There are 5 ways to turn a row about zero (a turn may also mirror it). The second row of each pair is the first, turned, with some noise. The first 55 pairs use one turn. New pairs use 3 turns, one after the other, and a turn may come again.
In the rows, zero is written as 128.
Some pairs, each with its turns in order after it:
[125 135  66  79 124 138 114 134 128 159]
[136 182 160 113 125 146  78 122 119 106]
Dok

[132 161 169 151 129 168 115 147 142 100]
[148 161 131 164 138  89  97 146 137 112]
tup

[125 141 171 114 141  98 193 128  59 109]
[134 111  78 123  68 152  51 133 120 131]
tes

[108 132 164 139 115 164 143 123 177  75]
[159 184  80  89 140 153 146 131 124 134]
taleb

[120  77 135  49 128 146 138 114 114 134]
[165  91  87 151 133 189 136 128 128 156]
tup

[141 130 121 207 129 115 126 135 100 134]
[134 183 146 184 101 145 122 133 113 127]
tes

[127 150 152 150 143  78 117 145 144  76]
[132 142 169 137 136  79 163 145 164 141]
tup

[137  91 171 108 158  94 153 111 130 139]
[124  80 114 142 106 125 106  94 120  83]
tes

[117 207 130 136 138 187 158 130 121 137]
[114 139 116 108 123  70 158  85 175  80]
zunov

[149 127 127 139 163 136 106 133 122 136]
[140 119 143 116  92 107 123 139 120 129]
zunov

[141 128 131 130 157 151 158  95 192 137]
[166  93 130 118 131 133 181 126  97  91]
tes

[135 100 204 175  49 127 106 135 134 161]
[191  83 187 136 118 104  96  91 107  67]
tup

[146 134 124  90 134 135 191 131 144 117]
[169  91  81 105 123 139 131 139 141 117]
tes

[139 102 130 152 129 142 179 143 135 132]
[170 143 108 140 135 144 117 128 119  89]
tes

[ 59 121 144 185 141 121  58 130 110 111]
[128 117 135 128 174  83 176 167 111  48]
tup

[205 117 179 101  84 128 153 145 132 107]
[179 113  69 138 140  69 102  93 126 144]
tes

[ 68 129 196 127 124 155 136 115 138 106]
[146 190 138 139 176 108 134 161 158  99]
zunov

[119 130 145 157 133 156 129 130  95 124]
[128 144 145  96 131 101 122 120 152 137]
taleb

[ 73 142 148  94 111 154 128 133 102 118]
[126 157 132 170 168  94 113 123 161 118]
zunov

[118 101 121 105  98 171 207  99 119 168]
[150 100  65 100  73 165  83  99 129 129]
tup

[164 207 111 135 129 134 114 135 153  98]
[135 139 147 144 195 156 163 111  98 165]
taleb

[176  80 147 144  94 131 136 149 150 108]
[121  92 113 122 143 149 161 187 104 141]
zunov

[ 96 137 177 138 117  81  99 116 144 148]
[110  92 181 152 133 123  99 106  96 146]
tes

[155 152 129 129  94 128 127  90 133 142]
[127 128 112 122 157 156 104 116 130 166]
Dok

[136  92 184 131 129  93 165 151 166 147]
[143 151  67 103 141 151 115 186 106 125]
zunov

[ 94 140 143 132 125 136 128  60 126 150]
[ 96 103 145 122 119 120 126 169  75 112]
tes

[167 104 122 154 111 130 131 148 136 139]
[153 152 116 164 149 114 135 114 137 117]
tes

[186 138 137 138 122 123 129 207 122  98]
[158 179 177 153 148 106 112 134  71 126]
taleb

[109 110 145 136 172  96 140  98 158 128]
[155 173 136  98 125 152 108 132  97 120]
zunov

[122  49 142 130  65 132 138 134 140 130]
[175 153 108 144  65 124 122 155 158  94]
taleb

[145 117  89 131 117 133 157 153 108 115]
[112 155 119 124 106 160 139  99 152 124]
tup

[ 85 141  94  78 180 135 133 193  99 140]
[ 78 103 146 113 155 122  66 193  94 134]
taleb

[ 49 124 207 150 114 164 141 164 171 132]
[164 211  86 143 163 101 170 179 166 122]
zunov

[ 85 128 125  89 131 135 155 142 134 114]
[137 171 123 136 132 130 149 158 117  94]
Dok

[ 80 124  90 122  91 207 120 184 130 207]
[127 127 199 101  94 183 100 211 180 156]
taleb

[128 119 120 128 131 129 125 141 121 193]
[148 151 138  87 122  96 109 110 142 141]
Dok

[141 114 141 141 108  89 132 123 119 114]
[124 116 126 137 130 171 120 150 123 115]
zunov

[132 108 124 122 144  86 152 129 132 176]
[115  95 137 143  95 141  98 105 118  98]
taleb

[130 146 179 142  87 159 157 148 162 122]
[180 177 127 102 111 161 118 113 123 155]
taleb

[102  84 159 130 126 131 124 183 123 207]
[165 152 142  52 101  74 157 119 139 133]
Dok

[109 122 119 119 154 144 153 126  95 157]
[119  90 146  93 124 116  96 137 140 124]
taleb

[112 121 138 125 126 109 124 133 132 145]
[144 136 133 117 117 117 135 141 136 141]
Dok

[141  98 130 115  71 113  52 125 112  90]
[121  79 181  88 122 195 128 159 124 136]
Dok

[143 144 139 126 123 122 182 132 154 161]
[152 157  98 135 150  98 134 110 104 159]
Dok

[112 129 110 119 131 128 125 207 147 138]
[146 137 137 121 171 175 128  97 169 146]
tes

[109 207 101 156 111 142 142 143 167 139]
[133 140 150 130 185 202 121 117 145 163]
taleb

[180 207 124 125 158 143 122 100  78 111]
[115  78 168 101  94 100 108  95 161  61]
zunov

[120 184  58 207 105 127 131 132 138 155]
[ 50 165 154  73  97 106 103 127 121  77]
tup

[ 88 104 132 133 126  76 113  72 164 145]
[180 114 104 132 105 132  99 187 160 155]
Dok

[128 128 139  49 150 122 176 127 133 131]
[118 178 113 131 153  97 116 176  78 116]
Dok

[109  96 128 117 146 128  71 133 126 109]
[168 132 167 155 127 121 110 145 121 163]
zunov

[111 113  73 125 151 123 153 171 191 130]
[135 185 135  67 113 164 140 163 138 145]
tup

[ 97 125 136 100 153 139 108  92 163 141]
[138 102 109 113 156 132 113 180 108 146]
tup

[135  87 136 148 147 153 147 178 112  65]
[119  86 145 142 125 115 183 116 102  67]
Dok

[129 125 133 128 165 139  94 134 101 105]
[120 140 115 157 166 118 154 132 124 126]
tup

New pairs, each followed by its turns in order:
[132 100 134 119 111 114 177 120 141 144]
[149 120 102 115 122 168 110 102 124 112]
taleb tes zunov

[ 90  73 135 106 111 119 148 117  66 178]
[ 77 170  86  79 123  99 170 122 169 141]
zunov tes Dok

[125  79 101 155 124 129 167 132 207  62]
[ 73  79 107 135 102  80  97  65 168 102]
zunov taleb tes

[104 177 141 148  60 106 137 127 127 128]
[181  94 113 121 131  98 106  87 142 162]
zunov tup zunov

[131 129 129 119 152 129 169 142 116 139]
[126 120 106 148 159 126 118 136 152 120]
tes Dok tup

[ 95 142 157 157 155 118  98 108 113  85]
[118 171 161 158 151 160 148 109 138 153]
taleb Dok taleb

[125 123  78 132 117 136 126 116 135 129]
[142 106 135 116 143 162 115 134 136 139]
zunov taleb tup

[135 115 207 152 165 142 207 126 134  67]
[249 182 156 116 116 130 135 138 120 130]
taleb tes Dok

[164 136  79 111 111 115 156 121 106 143]
[143 120 137 137 128 129 124 133  97  62]
zunov tup Dok

[108 165 126  76  99 119  84 157 167 115]
[ 86 140 156 158 167 183 140 139 161 118]
taleb tup Dok

[126 120 104 105  87 134 135 136 101 117]
[130 137 135 124 110 173 126  93 127 112]
taleb zunov tup

[151 126 129 126 115 145 174 119 133 191]
[ 88 101 135 115 139 139 165  81 157 128]
zunov zunov taleb

[128 135 165 100 154 154 133 139 199  97]
[ 91 131 111 137 104 143  98 120  66 176]
tup tup tes

[134 130 133 107 135 128 133 131 104 115]
[144 121 114 132 110 142 129 122 143 125]
taleb tes Dok

[119 105 122 172 127 143 140 115 135 166]
[139 154 106 128 135 125 138 135 116 182]
taleb zunov tup

[143 171 118 114 207 135 116 110 130 140]
[138 125 125 171 145 148 169 106 189 157]
tup zunov taleb

[169  81 138 179  83 146 128 109 144 174]
[140 197 122 123 109 186 164 170 111 131]
tes Dok zunov

[131  98 102 123  76  96 135 112 124 168]
[109 126 125  74 154 107  93 152 103 156]
zunov tes taleb

[134 133 207 123 166 137 117 180  79  60]
[123 144 121 126 208 200 146 126  90  62]
tup zunov Dok

[135 111 126 131  73 128 178 123 115  91]
[110 127 135 102  99 144 112  58 128 124]
Dok tup zunov

[148 126  94 122 157 145 133 115 124 136]
[112 145 151 131 122 134 129 104 101 103]
tes zunov zunov

[122 103 116 112 106 133 132 170 134 146]
[155 154 111 136 148 141 119 134  89 122]
tup zunov zunov

[ 57  98 149 120 126 124 126 133 126 127]
[ 96 104 132 106 110 146 128 122  69 110]
zunov taleb tes

[ 95 134 190 123 166 114 125 132 162 112]
[111 128 141 116 110 110 170 136 142  60]
tes tup taleb

[135 142 109 179 149 106 121 127 104 159]
[ 94 158 116 109 156 114 171 117 141 149]
tup zunov taleb

[106 169 126  63 110 140 163 162 152 102]
[150 112 142 102  87 148 157 158 159  68]
tes tes tes

[124 122 164 114 117 126 173 101 124 130]
[ 97 156 115 136 122  93 126 134 134 158]
tup zunov zunov

[131 151  76 151 133 123 115 130 144 132]
[150 168 125 138 151  94 115 115 134 123]
zunov zunov zunov

[109 118 117 116 187 107 139 119 131 160]
[116 138 118 168 135  77 156 127 143 133]
tes zunov Dok

[118 176 122  91 134 138 120 130 163 167]
[ 81 152 138 162 112 129 118 143 146  85]
taleb tes Dok

[118 139 138 124 114 143 188  99 101 173]
[101 137 140  77  87 145 116 117 174 128]
tup zunov taleb

[174 123 140 141  49 111  87 127 143 117]
[116 105 155 211 169 126 119 109 117 120]
tes Dok tes

[116 131 119 135 136 110 163 122 110 124]
[153 125 126 156 104 137 135 133 131 116]
zunov tup Dok

[206 200 127 198 162 122  85 131 111 131]
[ 80 221  67 110 100 143 146  89 138 167]
Dok zunov Dok

[ 83  87 147 133 113 179 175 118 127 131]
[113 115 104 133 188 126 148 168  80 124]
zunov taleb tup

[120 130 150 101  73 177 146 107 194 137]
[157 120 113 108 164 199 158 165 171 139]
Dok tes tes

[134 132 207  90 133 123 125 103 118 131]
[177 125 161  74 150 133 119  93 131 105]
taleb taleb tup

[125 157  91 170 130 147 143 162 162 102]
[ 93 147 102  99 118 106  89 155 126 166]
tup tes zunov

[134 183 159 129  84  66 137 160 200 129]
[117 140 134  93 171 172 110  86 179 206]
tup taleb Dok

[103 142 132 206 131 123 151 150 181 128]
[114  66  74 160 110 103 108 136  97 139]
tes taleb tes

[182 134  49 128 138 126 111 115 173 132]
[156  93 126 165 105 108 189 174 164 151]
taleb tup tes

[123 151 127 130 101 126 119 139 124 122]
[119 136 103 123 121 113 126 110 124 121]
taleb tes tup

[124 117 118 135 139 170 119 119 124 148]
[156 159 122 111 133 136 130 147 110 123]
Dok tup tup

[204 152 117  49 143 122 129 131 187 121]
[ 78 165 105 104  71 189 119 161  80  94]
tup tes tes

[114 188  70 130 134 115 168  93 157 140]
[156 130 142 145  83 181 190 120 150 127]
zunov tes tup

[139  57 168 141 151 175  59 143 139 153]
[140 109  91 195  74 130  89  98 135  70]
taleb zunov Dok

[134 104 121 207 122 108 163 119 110 107]
[158  63 179 120 134 112  92 131 125 119]
Dok Dok Dok

[123 109 141 104  90 126 128 122 123 196]
[171 149  71 133 126 110 129 144 104 136]
zunov tes tup

[103 141 122 144  81 164 136 169  80 128]
[166 114  84 133 104 110 146 143  70 107]
tes taleb tup

[156 141 102 123 124 150 140 120 101 172]
[131 142 159 125 121 148 132 163 109  84]
Dok Dok tup

[102 133 131 131 126 173  94 153 131 109]
[110 143 146 123 106  82 127 160 135 139]
tup tup tup

[ 63 145 195 101 108  67 117 129 133 157]
[138 109 123  89  76 212 132  89 170 145]
taleb zunov taleb

[ 92 111 165 125  98 102  91 120 147 114]
[120 126 108 122  94 137 197 123 142 116]
Dok tes tes

[145 108  92 126 116 122  49 112 188 169]
[174 143 105 207 165 139 180 154 106 142]
taleb tup taleb

[184  67 156 132 187 116 125  95 100  96]
[129 141 122  15 132 121 158 125 139 113]
tes zunov taleb

[164 150 145 133 130 133 165 107 138 185]
[ 97 151 135 144 119  94 170 111 140  82]
taleb tup tes

[144  95 158 130 104 120 111 127 109 138]
[151 104 172 113 118 123 138 128 133 122]
Dok tup taleb

